The same things were measured in two ways. Each way mixes the same 6 hidden numbers, adds some noise and spreads widely along 3 directions of its own, which tell nothing about the thing.
In the rows, zero is written as 128.
Some things both ways: the first way, then the second way.
[ 62 144 205 148 125  95  86 194 131 155 136 107 151]
[133 159 169  94  84 225  90 135 105 118  97 106 147]

[129 129 152 136 149 126 152 142 115 136 120 183  49]
[158 112 141 146 103 152 111  83 154 120 124  93  86]

[154 117  93 149 131 113 132 108 111  67 162 109 109]
[155 107 134 122 169 188 202 152  82 118 196  73 121]

[111 106  58 131 147 138 154 119 126  76 140 172 124]
[112 135 170 132 107 181 161 170  76 108 109 158 145]

[111 139 140 119 124 150 168 121 129  89  93 158 150]
[161 145 110 198  96 134 155 135 158 126 189 128  84]

[112 133 134 122 178 104 126 151 130 102 153 159  81]
[171 133 102 122  89 182 135 113 131 126 105 111  92]

[109 137 112 102 171 115 100 149 144 137 153 136 111]
[126 134  85 172 138 146 155 146 159 125 117 126  67]

[158 127 192 162  99 101 131 119 123 101 129  98 188]
[156 101 213  18 128 117  98 133 110 150 117  87 174]

[111 114  60 123 158 122 100 124 142 110 167 119 154]
[114 118 119 127 143 162 196 183  93 103 102 153 129]

[100 140 118 145 130  81  92 137 145 151 132 119 102]
[130 116 117  79 123 160 127 135 127 126  57 114 111]

[132 116  93 124 198 109 142  89 159  91 116 191 129]
[151 132  92  96  61 148 143 179 136 109 112 130 140]

[124 104 183 188 125 131 110 127 114 127 144  89 111]
[144 107 195 115 151 135 124 112 119 146 162  84 118]

[172 118 127 151  83 145 150  72 124 137  87 117 136]
[114  94 201 120 188  71 125 164 157 136 166 104 142]

[141 114  79 117 137 142 130 123 128 127 147 146 125]
[ 93 104 168 145 168 118 152 162 123 120 111 138 116]

[ 89 168 151 113  61 137 132 181 112 156 103 113 111]
[127 144 191 163 154 163 114 113 138 131 111 136 100]

[151 118 109  98 179 137 145 107 141 106 131 176 123]
[110 134 131 164 135 102 130 167 169 139 150 126  95]

Other things, the second way, with their names:
(171): [122  97 209 116 210 134 126  92 118 157 120  87  89]
(144): [175 123  86  89 100 112 115 122 189 134  52 139  93]
(243): [199 142 168  77  63 107  97 127 164 139 112 143 154]
(50): [149 148 171  77  43 159  75 125 123 141  93 119 140]
(136): [124 117 170 139 155  91 152 189 149 112 189 128 160]
(51): [156 139 192 129 134 175 128 117 103 156 176  88 113]
(45): [102 153 230 177 177 165 131 141 109 137 165 132 123]
(124): [189 120 116  87  78 175 119  94 144 109  57 119 114]
(183): [137 113 119 109 181  91 138 155 176 148 125 107 103]
(351): [111  94 170  82 150 110 107 153 153 108  85 120 150]
(387): [131  77 124 107 153  84 151 140 151 124 103 111 105]
(57): [136 164 101 172  90 200 138 158 140 105 148 118 106]
(201): [142 147 139 138  78 124 109 142 153 142 113 145 106]
(31): [141 127  95 129 112 181 166 138 103 129 108 109  87]
(393): [169  97  63  73  95 129 147 140 154 115  91  93 110]
(42): [ 95 137 221 146 192 109  93 161 168 133 137 135 141]
(188): [182 122 126  63  62 126 131 147 139 118  79 148 151]
(358): [129 111 151 122 124 127 105 128 164 113 120  99 120]
(380): [144 139 159 132 112 174  99  94 136 135  92 111  91]
(290): [116 118 154 151 170 136 168 168 132 101 132 141 134]
(452): [142 122 220 130 161 138 130 116 115 139 138 119 121]
(28): [135 138 167 132  74 120 111 144 153 115  90 169 131]
(442): [115  87 171 105 173 109 144 149 139 107  91 128 136]
(234): [133 144 198 147 160 155 131 146 130 129 140 139 135]
(231): [102 172 152 130 106 156 104 210 160  98  94 177 174]
(95): [111 143 176 113 111 132  83 162 164 109  78 153 154]
(86): [109  83 153  89 136 143 128 149 127  81  87 110 152]
(308): [158 137 130  96 106 163 107 120 148 134  90 111 111]
(36): [127 142 138 130 131 125  97 131 163 151  82 135  89]
(399): [149 104 179 132 117 148 144 103 106 124 136 105 110]
(454): [184 150 188 102  83 135 108 117 139 152 147 124 133]
(348): [106 105 187 109 150 157 164 172  80 111 140 120 157]
(177): [161 132 129  71  69 111  74 108 180 144  20 148 105]
(9): [134 153 203 142 123 162 114 133 131 112  84 171 140]
(363): [131 135 206 103 126 151 119 149 119 117 109 142 160]
(262): [113 122  89 147 169 122 137 160 175 134 111 114  79]

Some of these things the first way, each followed by its name:
[131 161 122  69 143 101 100 145 147 155 142 133 145]
(262)
[ 91 159 180 122 133  90 119 158 147 164 101 151 136]
(177)
[104 115 154 165  99 132 140 152 112 112 126 115 140]
(399)
[123 125 120 154  86 129  85 111 133 204 109  80 122]
(442)
[ 94 130 161 140 127 140 101 128 148 200  87 130 126]
(95)
[137 156 205  98 111 136 174 159 129  87 104 162 206]
(243)
[114 132 126  57 161 150 117 154 145 160 133 170 169]
(231)
[140 132 153 138  95 113 107 166  95 131 180  79  94]
(171)
[143 118 163 124  98 161 122 104 131 134 103  91 224]
(136)
[ 81 135 185 178 134  98 144 129 144 113  82 155 138]
(50)
[110 137 159 122 128 110 128 133 148 112 112 137 198]
(188)
[121 133 170 154 111 126 145 145 106  73 131 108 119]
(51)
[123 155 137  76 132 123 189 154 140  66 112 198 187]
(201)
[ 77 156 169 162  88  98 100 154 140 187  84 115  98]
(124)
[ 84 116 161 139 135 150 125 145 135 151 105 148 168]
(28)
[114 149 132 102 138 109 134 147 137 127 116 159 102]
(36)
[127 115  91 136 116 153 110 105 121 170 123 113  94]
(290)
[140 124 109 126 123 149 161 117 117 122 111 158  91]
(363)
